The first 8 rows are patterns. Each new row is the sum of 2 different patterns, raised or lowered, with some noise. Before adding, each is slid sideways (what falls off one end comes back at the other) and multiplied by a number that may be negative. Names go in the order of the patterns.
Some rows, each with the names of its patterns after it:
[-16  -5 -24 -49  18   7  17   3  14   3   1   8  50  -4  50  -6   2 -27
  -3  29   0   4  -8   3  27  -2 -32 -10] => J
[ 35   2  -9 -49 -11  -2   2  12   9  -6   5   9   4 -50  -2  -5 -39  18
   3 -15  11  50   6   6 -14   2 -20 -11] => F
[  9 -14 -27  40  -8  -6  -2  18  -2   1 -16  -5  -6   8  19   7  -5  11
  -7  14  -2   5  -2 -24  -2 -11   0   0] => K
[-23  -8  -2   0  -8   0 -22  -4 -15  -8  13   4   3   4 -17 -15  -1  38
  -7 -13  -3  -8 -22   0  -2  50  22  -2] => S
[-31   0 -18  -1   6  13  27   2  -3   6  -1  12  22 -17  21  -4  13   3
  10  -4  -2  -9   3  -4 -12   4  -5  -7] => P
[  8 -28 -19   2  -8   1 -28  -4   0   2  -6 -21 -50   2 -50   0  49  50
 -10  13  -3  11  15  -5  -1 -20   4  13] => M
[  5   0  37 -13 -27 -10   0  11 -18   3   2   3  10   6  -3 -15   8 -32
  43 -29  -6 -21   1  -2   5  10 -37 -11] => W
[  6  11   0  28  -1   1   5 -17  18  -3 -28   4   2   5  -4 -18   9   5
  20   5  -1 -28  -8  -7 -31   0   0 -19] => X

New rows. What belongs after each?
[ -4  -6 -33  13 -27  -4  -1   4  -1  14 -10   1  -2  37   5 -12   7   0
   8   7  21  44  20 -14 -38  -8   6   2] => S P
[ 49  54  -3   6  24   5  25  -1  11 -12  16  28  31 -11   1  26   2  18
  -6  34  11  28  13 -11 -38  -9 -26  15] => P M
[-42 -25 -30 -15  10 -32 -30 -34 -30 -15  15 -35  -6 -10 -22 -26  -3 -32
 -38 -34 -44 -30 -34 -26 -14 -43 -45  -5] => P X
[20 19 37 32 25 22  8 20 27 20 36  9 10 41 14 21 24 31 28  1 43  0 13 25
 60 25 25 33] => K X
[-12  11  21  21  15  24  12  13  41  15  32  22  27   9  29  13  22  13
 -14 -16  23  20  13  10  13  26  -2 -25] => S P
[  8  21  48  32  -5  22  42  -2  17  10  64  51  11  -5  -8  17  20  37
  28  10  52   6  15  50  15  12  25 -17] => S X
[23 29 33 18 22 29 39  9  7 21 62 47 17 12 28 32 35 25 25  7 31 -1 47 18
 30 17 28 14] => S W
[30 57 26 30 14 12 26 54 27 43 44 33 25 48 39 24 43 11 32 26 33 62 -8 38
 52 29 20 32] => K X
[ 18  -7  12   8  -2 -12 -22  40  11  11  -2 -17  11  19  -6   3  17   5
  18 -39 -26  14  15  25   1  10   9 -21] => K S
[ -4 -13  -7 -31 -46  -3  18 -10  25   0 -50 -84 -13 -20  21 -17 -34 -15
 -27  -5 -17 -33 -32   3  34 -17 -10  11] => F M
[ 54  12   3  15  12  40   4  10  -9 -15  19  28  20  18  51   1  -7  59
   5  -1  14   2  13   9  -4  24  -6  20] => K X
[54 33 37 46 37 31 51 22  3 28  5 27 28 28 40  8 58 55 22 24 36 30 42 16
 24  7 32 43] => K X
[ 31  30  20  72  23  38  56  10  23  39  26  14  17  45  36  -5  13  37
 -10  27  28  54  37  30  34  11  14  21] => F M
[-19   5  -3  19  -7 -27  35 -26  -2   8  19 -27 -13 -21 -16  -8 -16  14
   2  -5   6 -26 -21  -8 -30  -4  11  31] => K M
[-10  23  18   1   7   7 -20  -1  12  42  12  18   1 -28 -11  -1  -7 -18
 -33  55   4  19  39  -7   3  12  -6 -18] => J F
[  0 -49  23  12  31  12 -39  -8   4  44  -3 -31   5  32   2  21  15  63
  67 -13 -18 -15   3  -3  -2   5 -15 -46] => J S
[-19 -15 -26 -39 -32 -25 -43 -23  -3  -1 -16 -63 -18 -25 -15  -3 -33 -36
 -22 -53 -13 -26 -23  -7 -52 -34  -2 -31] => S X
[-12 -48 -40 -25 -50 -34 -51 -35 -24 -19 -36 -75 -55 -20 -53 -26   9  -9
 -45 -60 -55 -27  -3 -30 -27 -47 -25 -32] => S M
[-30 -14 -26  11 -34 -34 -28 -39 -20 -40 -21 -23 -17 -31 -41  11 -37 -23
 -42  15 -45 -25 -44 -28 -28 -16  -4 -38] => K W
[-23 -27 -20  -1  24  -2 -48  26 -51   5  14  17  -8 -32 -28 -10   3 -12
 -11 -18  32  38   8  -5  15  44  -3 -21] => J X
[ 30  36 -16   3  21 -13  41  30  20  25  41  65  20  12  28  29  16  55
  15  17 -17  27  45  32  35  42  19  41] => F K
[25 45 28 36 42 33 29 50 42  0 36 58 30 16 30 30 32 41 38 57 32 30 22 18
 37 24 29 27] => K S
[  5  30  50  22  25  28  30  46   6  26  41  36  54  73  37 100  12 -31
 -39  28   2  17  13  -1  -6  25   8  18] => J M
[-29 -29 -20 -49   6 -52 -33 -18 -28  -5 -32 -22 -79 -40 -10 -29   4 -48
 -49 -23 -39 -41 -53 -33 -36 -39 -51 -16] => J W
[  8  22  15  23  23   3 -68  14 -26 -12  78  68   3  43  61  34  38   5
  13 -16  15  56  31 -12 -37   5  11  21] => F M
[ 64  22 -64 -14  54  19  25  -4  21  22  21  39   5   3  17  58  31  52
 -13  47  56  44  17  19  20  30 102  29] => M W
[ 14   0  -8 -39 -33  15 -20 -19 -16 -10 -18 -22 -30 -11 -15  -6  -2 -21
 -24  -6   5  -6 -25 -15 -15 -42 -18 -21] => K S
[ 36  55  -6  34  21   0 -25   2  -6  21 -15  31  16 -30  20  11  61  42
   7  10  -8   4  28  -3   3 -10  54  12] => F X
[-53 -39 -36 -21 -19 -54 -21  -2 -14  -6 -12 -10   2 -30 -46 -14 -37 -36
 -36 -20 -32 -53 -19 -90 -24 -19  -4  -1] => J W
[ 7 25 29 56 42 19 20 10 19 30 38 26 27 75 25 30 63 10 20 35 -1 -5 24 20
 49 12 43 53] => F X
[ 34  39 -27  28  43   1  41  29  22  54  69  16  31   8  31  -2 -13  67
  34  31 -14  29  33  36  47  64  16  62] => J F
[ 21  17   6  27   3  10  17  -4 -21  20 -27  37   8  43  38 -13  18  11
  24  29 -13  18  31  24  35  43  42  63] => J X
[-31 -40 -31 -39 -15 -10 -15 -31 -19 -53 -29 -25 -63 -11 -31 -26 -28 -12
 -34 -14 -39 -27 -32 -52 -13 -35 -55 -52] => P X
[  2 -18 -44 -14  10 -24  -1  -7  -3  28 -21 -17 -13 -13 -20 -10 -23  -8
 -48 -22 -47  -5 -13   8 -19 -29 -11  -6] => J X
[-40  16 -22 -24   0 -27 -44 -18 -24  35  23 -40 -22 -29 -11 -12 -15 -24
 -48 -32 -31 -33 -20 -12 -21 -25 -67 -32] => S P
[53 30  6 76  2 -7 12 33 45 34 57 11  1 36 38 98 32 14 22 22 42 26 28 27
 33 78 33 35] => F W
[48 26 15 39 17 14 45 29 13 -3  5 26 18 25 47  8 26 12  3 23 30 27 33 14
 21  7 29 21] => S X
[-26  38  64  67   2  31  32  24  10   3   4  -5   2  -8  40  -5  10  18
  22  17  -9  20  51  18  45   0 -29   0] => J M
[ -4 -10   9   4   0 -27  -7 -27   1   3  37   9  -8  16  -6   6   7  16
   6  25  15  15  -6  24  45  29  19 -10] => J S
[-41 -29 -26 -22 -59 -21 -19 -23  -9 -27 -45 -28 -29 -50  12 -56 -38 -39
 -22 -17 -21 -14 -50 -38 -14 -20  30 -41] => P W
[ 51   0   4  13  20   0  -7  -4   5   4 -11   7  12  -3  23 -29  21  -1
  12  -4 -37 -32 -10 -30   3  50  26 -33] => K M
[ -1   4  -8 -22  29  19  30  46  28  21  43  14  60  23  55 -16  14 -10
  21  41  25  31  -5  17  45  44  -1  12] => J F
[ 34  19   9  19  24   6   9  -2  38   7  12  -5 -36  15  21  20   9  15
  45  12  19  74  -2  49  16  10 -44   7] => J F
[ 13  21  13  25 -15   8 -13 -18   7  16  14  20  11  23  29  25   7  23
  -6  -7   6 -23  10  13  25  -6 -36  56] => K X
[  5   5   2   3   7  -6 -13   0  -9  18  14  23  28   3  -3  15  40  14
  18  -5  14 -10  12  14  46  22   7 -13] => S P
[ -6  -2  47  14  21   8 -23  19  21  27   6 -21  24   4   7   2 -15   9
  14  32   4  37 -52  27   7  12   2  12] => W X
[ 15  28  30  18  34  18   1  27   1  20  26  38  29   6  11  26  31  20
 -14  30  34  32  40  38  54  59  13  17] => J P
[-21   2  26  10   2  20  26  24  11   4  23   6  26  38  49  12  42  13
  21   0  -8  13   0   7  10   6  -8  36] => K P
[-43 -34 -23 -10 -48 -29 -16 -18 -28 -37 -33 -11 -28  -9 -51  -8 -31 -38
 -58 -21 -14 -30 -40 -24 -36 -39 -24 -55] => M X
